The rows come from 4 hidden closed curves, with some noise, and rows from the same curve form a group. Each curve winds through 8 dimensions. The rows are also pushed far along 4 directions, which tell nothing about the answers.
In the rows, zero is written as 128.
Some rows, each with its group after it:
[148 138 185  98 139  64 123 146 150  97 114  91 183 149 108 104 113 131
 129]	S
[135 145 180 101 162  60 112 128 137  97  95  95 140 120 151 114 111 127
 118]	C
[119 101 187 149 164  94 141  89 136  77 103 117 122 159 140 118 114 135
  98]	C
[ 64  68 120 126  93 137 125 150 113 182 127 141 190 149 124 158 133 140
 111]	S
[112 183  83 126 146 108 132 101 133 121  99 118  60 111 144 109 120 101
 157]	D
[173 177 130  91 127  80  94 115 127  93 119 107  90 130 139 103 143 108
 160]	S
[145 171 118 139 132  88 130 128 105  83 115 103  57 140 147 113 116 106
 133]	S
[123 168 131 122 113  80 126 173 114 121 134  99 157 111 108 112  84 117
 155]	S
[ 93 114 102 162 132 134 162  96 116 119  98 144 115 123 131 140 117 123
 138]	Z
[132 124 111 104 116 126 138 186 115 145 123 119 142 113 138 143 124 141
 127]	S
[ 71  36 119 153 115 155 137 143 114 155 158 150 155 152 127 151 147 147
 123]	S
[158 146 154 129 120  80 157 153 108  84  89 115 115 132 138 136 103 138
 125]	D
[151 179 111  90 163 109 104 132 137 118 122 112  82  74 167 114 127 124
 138]	C
[ 81 103 147 127  99  90 136 195  94 152 131 128 184 161 131 165 114 144
  91]	S
[139 186  64 127 124 116 169 159  90 126  78 120  74 101 132 165 107 116
 122]	D
[121 103 139 140 148 140  96  33 138  93 119 122  77 124 147  93 152 114
 147]	C
[138 148 140 126 131  87 120 112 117  83 102  93  94 124 133 101 110 112
 147]	S
[114 127 104  96 121  89 127 159 132 150 114 116 159 121 104 134 119 136
 147]	Z
[114 197  84 119 126 123 117 151 123 145 142 124 106 105 144 114 113 106
 149]	D
[ 97 129 100 105 124 116 122 202 122 180 147 123 147 107 116 140 119 139
 132]	Z
[119  94 131 162 103 180 121  44 113 104 111 141 112 160 144 133 158 117
 106]	D
[ 99 108 126 148 103 143 125  98  86 112 108 110 111 169 146 153 142 117
  80]	D
[ 80 129 161 154 132  82 126 105  89 104  81  98 122 131 180 144 103 109
  78]	C
[129  58 201 104 170 173  98  63 164  94 156 129 156 146 109 118 168 165
  94]	S
[ 70 117 105 185 122 128 149 106 114 144  95 130 101 146 133 133  95 113
 100]	S
[140 146 113 100 146  93 140 160 144 128  96 114 105 120 133 120 119 133
 145]	C
[118 108 158 133 147 172 120  38 119  74  98 124  75 138 165 133 167 126
 102]	Z
[ 89  90 153 156 107 148 123 156 118 163 162 119 200 147 112 140 118 128
  97]	Z
[112  72 203 122 131 158 109  69 146  70 147 122 167 150 138  86 154 146
 144]	D
[ 82 140 119 179 128  84 169 117 106 111  74 111 116 155 148 145  95 100
 100]	C
[136 160  90 105 155 115 132 110 148 132  91 133  62 125 128 126 138 127
 139]	C
[159 143  88 156 153 156 124  63 139 101 119 117  24 117 141  94 138 101
 142]	Z
[143 153 163 124 123  96 117 131 112  91 101  78 119 138 148 111 120 109
 109]	Z
[165 174 163 122 115 100 140 136 122  99 114 130 171 111 126 130 100 132
 135]	Z
[ 99 159 121 173 115 116 149 140  71 124  97 117 108 108 169 166  98 104
  87]	S
[105 132 123 142 134 121 148 166 121 128 160 132 177 108 124 131 100 130
 135]	C
[ 78  62 119 130 120 131 120  94 130 153 118 131 156 153 109 139 143 133
 126]	Z
[128 113 157 146 160 134 130  44 130  75 108 128  96 127 125 127 126 133
 120]	Z
[100  56 125 132 119 146 128 144 134 174 170 149 192 156  84 156 145 150
 110]	D
[106  73 172 138 140 158 143  92 155  97 134 147 163 141 130 106 139 153
 146]	D
[ 59 112  95 194 115 167 160  81  89 144 104 137 129 129 132 166 113 103
 103]	Z
[159 123 137 103 142 134 118 102 123  92 100 109  84 129 156 125 153 132
 117]	S
[117 108 194 144 149 107 141 106 111  69  94  98 112 140 155 129 111 135
  86]	C
[185 158 123 110 158 133 125  90 167  88 141 140  87 134 126  95 147 130
 146]	C
[ 88  96 103 126 113 158 133 155 138 169 147 143 149 158 103 133 133 148
 105]	S
[145 147  71  96 126 147 114 198 145 186 185 161 115  96 113 128 137 151
 155]	D
[119 144  58 120 154 172 128 115 110 147 115 136  28  71 156 146 140 138
 136]	S
[109  83 131 140 130 175 106  85 118 120 147 133 103 123 155 124 153 136
 119]	C
[105 150 133 168 100 107 176 173  78 106  99 115 142 120 143 147  77 117
 117]	D
[125 118 180 133 125  82 149 140 111  81  80  88 138 163 145 129 115 122
  91]	Z
[138 148  87 111 133 182 120 144 143 139 167 152  87 117 153 110 150 140
 144]	D
[103 158 119 137 116  90 130 115 114 134  81 112 125 139 144 133 113 103
 120]	C
[117 119  55 118 132 174 160 178 122 162 149 149 111  99 110 152 132 147
 143]	D
[113 138  62 133 154 174 144 125 152 162 152 157  88  92 105 119 132 132
 169]	C
[104 143 101 135 109 149 127 118 100 133 133 131 131 121 128 138 122 120
 133]	C
[ 91 121  80 173 113 165 151  88  92 120 102 131  71 117 147 135 129 105
 140]	Z
[128 101 184 145 131 136 101  60 121  79 114  87 111 163 145 108 146 110
  88]	Z
[139 193 130 142 144  88 136 115 122  90 103 110  81 104 142 105  94 102
 151]	D
[132 132 163 130 124 118 120  61 105  40  84  86  77 154 167 103 137 110
 121]	D
[175 169  96 112 130 152 134 139 153 136 148 164 130  86 122 120 127 136
 172]	Z

New rows. What belongs after each?
[149 101 143 129 130 122 109  84 125  82 111  93  91 150 125  99 139 116
 126]	Z
[ 96  77 126 161 124 189 132 107 119 158 150 153 144 117 141 156 138 137
 103]	S
[ 91 105  68 142 129 196 140 105 147 182 146 175 137 118 110 150 156 132
 140]	D
[143 114 163 138 145  87 114  94 143  87 111 120 111 149 166  98 128 123
 118]	C
[132 148 102 152 118 135 149 128 109 110 115 118 104 109 136 120 110 110
 151]	Z
[129  93 175 124 141 142 141 106 161  88 133 139 165 137 126 100 132 147
 153]	D
[153  77 181  98 146 160  98 118 144 114 172 138 158 110 128 122 163 164
 126]	S
[ 96  94 138 137 133 178 130  75 117 115 116 140  98 139 156 144 166 134
 103]	Z
[139 101 186 139 145 169 114  36 162  93 135 137 144 160 106 113 156 130
 110]	C
[100 157  66 135 127 133 143 148 114 146 108 128  64 144 134 143 122 125
 102]	S
[149 147 164 135 131  81 125  75 118  83  75 113 127 149 128 132 103 120
  99]	Z
[113 126 101 166 111 116 151 155 109 143 127 135 122 132 142 132 111 108
 129]	S
[145 141 132  96 151 113 153 180 150 111 142 124 167 123  97 125 116 150
 143]	C
[154 161 189 108 130  74 114 105 143  67  94 116 125 148 154  90 121 131
 140]	D
[118 144  82 111 148 137 128 137 132 140 146 147 113 107 138 144 140 141
 130]	C
[ 60 144 107 159  98 125 155 137  76 109  90 104 106 132 168 136  97 105
 126]	D
[196 138  91 112 135 177 101 108 176 146 174 154  96 113 111  95 157 136
 158]	Z
[142 158 118 100 161 137 102 103 151 140 112 130  65  91 140 115 140 130
 146]	C
[166 180 158  88 148 107 120 121 132  82  92 110  79 117 168 121 141 130
 126]	Z
[153 124  87 110 159 170 128 160 180 172 169 157 115  84 105 104 126 157
 165]	S
[ 98  98 117 133 106 150 129  76 110 114  88 126 130 150 141 144 153 115
 123]	Z
[ 73 125 125 124 111  84 135 174  93 141 114 109 177 110 129 138  92 127
 142]	C
[107  82  50 136 106 178 126 129 137 186 142 156  99 148 122 132 162 130
 135]	Z
[103 141 142 113 112 124 142 147 123 116 110 126 165 139 149 125 121 134
 131]	D
[151 159  98 110 157 133 131 127 118  89 101 108  24  98 157 114 140 124
 142]	Z
[121  73 168 168 144 154 143  84 151 115 153 146 169 161 110 126 137 130
 107]	D
[148 158  76 105 124 156 119 116 132 125 142 136  90 106 118 116 144 123
 167]	C
[126 162 113 109 134 111 135 186 143 144 154 117 157 117 124 116 117 123
 146]	D
[ 60 129 136 170 131 116 136  97  80 129 111 125 118 129 155 173 117 107
  82]	S
[119  88 120 115 146 140 125 123 163 155 150 137 176 128  87 120 136 141
 143]	Z
[ 88 110 152 172 104 131 158 115 101 116  91 124 124 167 127 150 110 127
  88]	C
[102 136  78 120 161 142 117 114 129 154 122 136  73  90 166 135 140 123
 129]	C
[ 82 131 176 128 130  86 148 178 102 100 120  99 164 138 144 134  91 133
 105]	D
[ 93 154  73 144 115 149 145 150 113 147 120 113  97 121 113 123  93 122
 126]	S
[155 116 172 155 131 131 136 109 135  96 129 113 149 152 127 121 121 124
  89]	Z
[121 112  66 111 153 152 134 146 162 181 155 146 145 105  87 130 134 136
 157]	Z
[122 154  96 148 155 165 125  91 122 104 140 124  42 126 154 116 138 109
 112]	D
[160 116 178 126 147 127 134  93 151  67 133 129 143 163 119 109 137 138
 109]	C
[142 145 137 132 161 126 114  95 135 101 135 127  81 103 152 110 126 128
 131]	C
[109 163  67 144 139 161 155 152 140 172 142 151 112  96 104 134 113 126
 157]	C
[206 153 151 103 121 116 109 166 168 133 172 137 171 122 107  98 121 141
 144]	Z
[109 158  52 126 112 114 145 175  99 144 118 129 104 116 160 142 115 118
 135]	C
[149 117 129 118 132 153 119 133 132 130 147 137 117 125 127 134 135 149
 109]	Z
[ 97 121 179 147 115 121 149 140 100 108 116 113 200 126 129 153 100 129
 100]	Z
[102  95 178 139 134 156 124  59 111  81  96 120 107 153 168 139 161 128
  90]	Z
[164 117 166 108 150 126 113 134 188 130 160 134 170 123  95  82 118 154
 147]	S
[113  92 131 150 149 140 145 126 141 132 149 126 162 125  94 128 112 134
 118]	Z
[146 117 142 105 156  90 130 142 141  87 131 106 129 115 134  97 120 139
 159]	C
[103 117  98 153  95 146 130  84  93 120  94 116 105 148 142 144 130 100
 111]	Z
[135 152 155 122 118 129 139 144 138 133 126 129 184 134 101 132 120 133
 120]	C
[110 130 148 142 104 103 145 158 130 152 131 124 227 133 104 134  98 118
 133]	Z
[111 116  67 112 146 141 135 160 155 185 150 142 155 103  88 134 126 139
 156]	Z
[ 97 101  77 121 154 188 106 103 140 166 161 153  93  94 155 131 164 138
 132]	C
[135  91 147 160 138 172 129  84 147 120 145 134 136 158 123 120 144 128
  96]	Z
[ 73  96  94 191  84 119 160 117  91 148  84 121 127 175 136 152 104 101
  93]	Z
[102 117  78 110 159 138 123 142 152 174 134 143 104 100 142 129 143 137
 143]	C
[114  99 110 144 151 163 149  70 133  90 117 135  76 152 130 131 148 134
 110]	C
[161 136 118 117 121 117 103 127 133 127 142 127 100 145 124 118 142 124
 131]	D
[111 100 129 137 158 162 126 104 136 123 157 133 128 104 117 126 135 133
 136]	S
[137 200  66 117 121 107 142 174  92 146 109 124  90  81 119 160 100 114
 142]	D
[ 57 135 132 167 109  91 133 130  70 112 108  95 114 150 150 138  93 100
  97]	D
[115  49 175 133 123 134 124  66 141  85 112 115 151 169 125 104 159 131
 140]	Z
[124 130 134 155  91 114 130 161 120 145 144 128 177 135 125 116  97 118
 136]	S
[143 162  63 113 124 162 114 148 132 159 143 143  60  89 143 116 143 126
 163]	Z
[117 136 124 105 112 143 152 203 105 143 147 136 172 104 122 155 114 157
 128]	D
[160 175  77 100 115 127 129 158 122 125 117 133  78  96 140 107 126 126
 186]	D
[140 119 175 116 153  91 113 105 127  84 142 114 139 144 140 124 152 115
 128]	S
[142 141 125 123 142 144 115 154 147 160 170 132 155 105 101 118 120 134
 126]	Z
[109  91  92 130  96 145 139 184 118 177 160 156 177 117 102 142 112 153
 146]	Z
[ 89 104 101 158 108 149 140  92  92 115  75 106  73 145 151 136 121 116
  99]	S
[126 129  80  87 113 170 136 150 134 146 125 153 122 101 130 130 151 149
 173]	D
[144 106 152 154 121 155 136  80 110  77 108 117  96 153 153 123 137 121
 103]	Z
[162 123 111 113 152 150 100 101 162 140 178 166  94 132 135 115 187 131
 145]	S
[127 148  86 112  91  88 140 221 116 174 117 120 149 132 129 136 104 127
 131]	Z
